All groups share one centre, and each spreads out both ways along 11 directions, with some noise.
(in the rows, 128 means zero)
Known rows, each followed by its group:
[138 116 134 148 193 103 115  57 122 113 141 154 128 102 146 168 134 122]
(0)
[168 113 129 119 152  99 157  78 118  71 141 118 146 156  95 201 180 136]
(0)
[127  93 102 117  99 138 106  97 136 160  97 142 119  68 117 139 113 136]
(4)
[110 155 147 128 100 168 137 139 175 130 103 114 152 130 151 105  97 218]
(0)
[118 116 108 161 176  90 149 107 152 144 148 148 106 149 148 159 115 105]
(4)
[ 95  93 112 132 104 100  82 165 108 135  94 162 100 100 165 108 112 132]
(1)
[106 109 101 176 165 115 134 129 123 141 144 117 114 132 135 101 108 122]
(0)
[137 115 160  81 120 104 115  85 112 108 108 156 142  93 198 134 127  46]
(1)
[ 97 172  90 122 138 166 143  88 142 134 165  89 135 122 108 127 122  85]
(3)
[108 139 122  94 101 146 116 124 151 117 153 128  89  79 100 132 119 112]
(0)
[145 107 174 143 121 173 117 136 117 174  71 153 162 105 152  61 107 154]
(4)
[149 192 208 109 142 174 129 128 149  99 191 118 130  81 128 107  92 124]
(3)
[ 93 138 125 175 156 167  96 123 110 159 146 120 120  80 187  49  82 121]
(2)
[156 118 138 131 149 149 178  55 103 108  95 108 189 140 212 119 111  66]
(1)
[130  91  99 130 111 106 144 152 153 126 141 137  61 135 122 152 118 123]
(4)
[152 158 108 149 155 133 139  74  95 152 168  96 178 103 126 167 134 104]
(3)
[ 94 158 112 164 191 136 125  96 171 142 166 139 106 130 182 137  86 149]
(3)
[116 138 163  96 117 197 136 106 178  46 107 119 116 126 104  97 127 191]
(0)
[ 88 169 110 133 124 176 132 158 109 106 150  99 141 131  98  97 127 125]
(4)
[165 135 175 155 152 222 129 139 108  69 168 133  74 105 110 107 127 147]
(2)
[129 112 152 142 147 128 140 107 181 137 146 113 102 116 136  91  89 149]
(0)
[ 96 142 111 118 110 123 167 164 148 118 125 107 141 180  96 115 127 137]
(2)
[182 158 160 169 166 206 124 126 122 159 138 174 108 132 181 182 124 183]
(3)
[158 147 169 131  87  66  92 143 104 155 162 101 130  80 246 132 121 145]
(2)
[101 157 107 164 165 195 149  75 123 148 130 117 167  99 127  94 109 127]
(2)
[160 107 153 157 157 142 113  76 116 127 120  98 149 112 158  96 104 157]
(0)
[109  91 100 159 127 131 127 151 163 141 120  91  82 183 169  48 103 144]
(3)
[ 86 103 134  88  88 144 131 166 141  77  78 160  99 131 144  90 125 102]
(1)
[160 194 158 157 164 115 142 139 141 158 226  85 136 148 127 145 118 154]
(1)
[115 114 126 140 138 188 149 129 144  98 121 111 118 137  82  81 113 150]
(2)
[ 61 101  95 120 140 113 154  75 159  78  79 149 132 121  98 115 169 125]
(2)
[179 106 134 144 134 142 117 120 107 153 111 135 124 140 152 135 148 129]
(3)
[139 143 141 116  94  99 125 149 151 184 140 109 140 109 149 107  95 121]
(0)
[107 144 158 109 145 125 132 125 142 127 118 149 136 132 131  93 130  93]
(4)
[145 132 127 150 145 132  98 140  88 142 155 141  99 120 158 134 132  90]
(3)
[145 173 137 145 165 165 171 144 105 103 175 119 138 167 130 148 136 102]
(1)
[129 110 132 159 129 171 139 125 146 126 110 115 134 130 124  95 104 192]
(4)
[131 106 142  69  88 163 118  66 137 128  68 146 150  66  74  97 149  91]
(4)
[116  95 129 150 144 129 138 142  94 111  88 144 143 148 102  91 156 109]
(4)
[132 113 125 100 115  97 145 111 165 139 113 106 163 156  85 134 111 136]
(2)
[129 117 122  92 113  83 113 109 165 110 165  75 108 122 111 133 101 124]
(2)
[156 148 154 151 112 184 131 149 162 144 181  70 102 117 162  81  64 172]
(4)
[136 169 149 135 136 145 127 152 121 118 175 124 111 126 168 129 103 108]
(1)
[102 213 106 136 123 184 149 123 132 161 174  91 167 112 140 132  97 125]
(0)
[155 151 175 115 150 181 144  67 163 113 160  92 131 106 111  86 104 116]
(1)
[109  87 160 117 111 139 108 133 134 125  82 143 124  93 116  44 115 129]
(3)
[128 128 123 150 154  96 105 140 117 134 179  97 103 132 147 111  97 100]
(2)
[165 141 172 104 121 160 129 179  95 118 149 163  88 123 115 117 154  48]
(4)
[103  86 110 166 152 137 148 129 136  87 113 117 111 156 125  95 116 156]
(1)
[ 93 134 129 142 128 113 120 151 154 133 129  91 136 146 178  69  83 159]
(0)
[108 159 125 132 144 139  94 111 143 125 180 107 107  82 156 124  88 136]
(4)
[ 89 157 114 125 133 171 104 121 116 151 127 146 133  80 133 108 105 115]
(4)
[ 37 203  63  81  86 141 127 144 149 141 148 126 133 100 136 141 102  80]
(1)
[110 197 114  87  87 147 147 132 111 150 139 120 184  96  92 171 139 109]
(3)
[177 159 173 118 110 167 157 148  98 113 147 106 168 126  99 120 141 122]
(3)
[119 128 140 119 120 121 114 115  95 176  82 151 177 103 148  84 132  88]
(2)
[ 66 196  99 107 162 191 132 102 120  43 173  96 119 136 109 127 139  89]
(0)
[ 91 120 123 122 106 146 130 104 192 119  94 133 127 103 186 111  70 202]
(1)
[150 126 155 124 152 140 127  56 165 118 142 123 127  91 132 140 111 158]
(2)
[123 103 131  90  99 138  97 136 151 165  80 158  84 155 164  79 149  72]
(3)
[158 164 155 104 104 217 150  69 156 128 113 133 165  75 141 163 108 175]
(1)
[146 118 140 110  84 192 128 145  75 101  78 154 134  98 152 124 137 102]
(1)
[191 151 189 108  96 164 123 127 105 142 122 129 157  99 140 141 130 147]
(0)
[186  70 124 153  95 158 106 144  64 143  87 112 122 116 117 106 152 145]
(3)
[155 154 142 163 138 167 129 136 114 164 133 126 162 117 155 132 100 176]
(2)

New rows. What belongs after each?
[139 123 152  81 135 167 130  83 152 102 152  82 116 122  48  70 108  55]
(2)
[115 161 174 107 116 132  94 156 111 122 160 120 124  71 135  72  97  85]
(3)
[106 168  86 104  76 186  91 134 104 108 158 128  96  50 192 188  81 124]
(1)
[130 198 147  89  92 183 143 142 158 115 154 126 128 109 168 159  97 133]
(1)
[116 189  83 118  94 208  97 115 112 110 187 135  99  33 134 231  99 168]
(1)
[ 99  96  78 166 171 125 157  64 170 186 110 147 130 113 138 134  91 116]
(4)
[126 173 155 167 199 160 107 147 102 145 175 168 111 117 126 125 129  94]
(1)
[158 122 126 120 128 122  96  95  84 112 148 126 123  76 186 162 117  84]
(1)
[106 168 135 107  97 159 156 186 123 129  99 154 149 152 172 119 112 109]
(1)
[109 108 116 142 148 112 105 137 102  87 157 110  83 129 170  86 109  55]
(1)
[131 142 145 105 132 135 152  86 163 109 115 146 151 123 159 164 120 141]
(1)
[100 165 108 119 104 142 132 176 113 128 154 111 118 133  94 108 130  95]
(1)
[149 143 162 114  70 101  94 177 109 144 145 108 123  96 196 103 123 133]
(2)
[122 157 153 128 166 193 119 142 158 120 172 137  91 128  97 103  67 124]
(2)
[117 157 129 129 146 159 157  98 161 102 153 115 126 129 129 133 108 146]
(1)
[ 71 129 115 137 167 148 119 103 197 117 136 143  76 128 157  94  92 141]
(3)
[140 122 147 131 127 135 143 161 142 119 129 124 126 167 104 123 108 157]
(2)
[146 154 162 105 137 111 170  99 147 105 147 118 153 149 139 143 161 106]
(2)
[ 86 155 121 202 212 158 117 171 132 132 159 192  69 160 197 132 100 148]
(3)
[118 171 120  95  95 132 143 148 144 141 154  99 133 147 128 132 134 105]
(3)
[178 148 175 139 137 140  76  99  85 169 138 126 170  76 205 115 103 132]
(0)
[125 133 151 114 108 150 109 148 133 150 121 126 115 111 149  66 110 102]
(3)
[144 100 166 104 136 152 118  72 129  95  96 151 128  90 205 103 100  83]
(1)
[134 224 178 120 157 124 166 161 153 107 207 144 133 150 153 186 116 125]
(3)
[154 162 156 151 135 183 135 132 136 119 172 106 115 115 167 122  88 164]
(1)
[155  99 121 131 112 137 159 120 134 139 129  91 124 139 107 110 120 108]
(4)
[120  87 132 111 119 120  92 159 169 140 143  78  96 144  80  51  51 124]
(2)
[172  75 147 146 114 128 120 111 112 162 102 105 138 102 146  84 107 131]
(4)
[ 80 140  77 126 130 109 146 128  93 108 122  99 162 149  80 128 165  88]
(4)
[142  95  94 126 109 129 153 115 144 135 127 138  97 118  99 180 132 124]
(4)
[ 90 142 127 102  90 167 123 119 152 122 112 113 143  63  89  88  97 154]
(3)
[126 122 125 133 138 111  83 111 129 171 141 110 137  96 145  96  75 107]
(2)
[102 119 115 157 159 173 142  88  99  65 136 115 102 103 111  92 172  90]
(2)
[102 173 189 123 166 169  69 116 118  93 133 158 143  77 158  83 114 161]
(4)
[114 174 135 135 136 171 121  67 158 159 156 100 158  59 180 117  81 160]
(2)
[130 143 129 141 134 139 147 137 122  99 156 110 113 135 126 138 136 133]
(2)
[168 174 165 141 162 129  62 114  56 145 169 142 149  86 217 153 115  97]
(0)
[122 163 155 121 152 119 161 151 129 126 165 109 136 170  68  95 160  64]
(1)
[142 107 150  91 102 163 101  88 116  86 109 103 124  83  99  95 140 117]
(0)
[136 150 111 174 158 208 158 134 126 142 170 127  99 123 124 132  96 120]
(4)
[149 162 136 147 148 184 193  89 152 100 135 115 162 153 149 160 114 160]
(1)
[162 109 156 126 101 167 135 127 105 130  89 130 155 112 164  94 116 140]
(1)
[101 139 139 151 153 119 140  78 138  81 168  70 178  60  84  95  74 162]
(3)
[149 119 194 119 157 104 182 165 154 121 116 168 130 200 138  96 147  80]
(4)
[193 151 181  89 119  99 126 131 116 174 176 172 110  74 117 183 147  45]
(0)
[119 148 111 142 118 176 150 182 117 131 152 127  91 142 108 112 119 101]
(4)
[146 125 172 114 150 100  87 160 123 174 131 149 132 135 138  79  84  70]
(2)
[135 159  95 113  72 153 102 106 139 135 163  93 125  54 163 192  85 186]
(1)
[109 152 128 117 121 132 127 147 106 144 122 152 142 121 143 127 129  91]
(1)
[ 94 146 139 110 151  98  96  50 143  91  93 148 195  88 126 171 150 213]
(4)
[145 134 154 143 142 144 140 135 116 120 128 124 139 137 149 108 118 125]
(1)
[135 151 145 117 141  95  92 144 151 195 143 153 149 125 158 148  66 143]
(2)
[131  91 131 155 141  82 105 142  98 148 111 139 131 127 134 119 134 143]
(1)
[120 132 168 120 148 137 106  94 107 122 128 147 148  65 124  83 115  83]
(3)
[159  83 166 158 181 124 122  77 116 126 151  76 134 125  85  29 135  85]
(1)
[172 132 159 164 117 170 136 187  79 165 107 138 157 138 131 110 135 173]
(1)
[144 157 182 147 160 154 105 146 109 156 113 175 151 115 193 111 110 142]
(0)
[128 167 118 147 120 140 148 159 162 144 131 141 129 156 161 185 110 215]
(3)
[129  96  99 155 159 132  91 120 103 205  95 130 167 121  96 100  64 116]
(2)
[107 160 136 151 157 113  94 141  70 160 119 149 174 111 168 113 133 103]
(4)
[146 159 155  98 102 147 138 133 153 120 168  83 122 144 131 105 119 113]
(3)
[140 124 167 113 125 143  51 142 133 153 157 117  85  73 153  57  57 106]
(2)
[138 137 197 119 121 153 101 162 137 115  97 168 127 120 177  91 113 173]
(0)
[127 135 118 152 162 132 155 124 108 111 149 117 135 157 136 126 133  91]
(1)
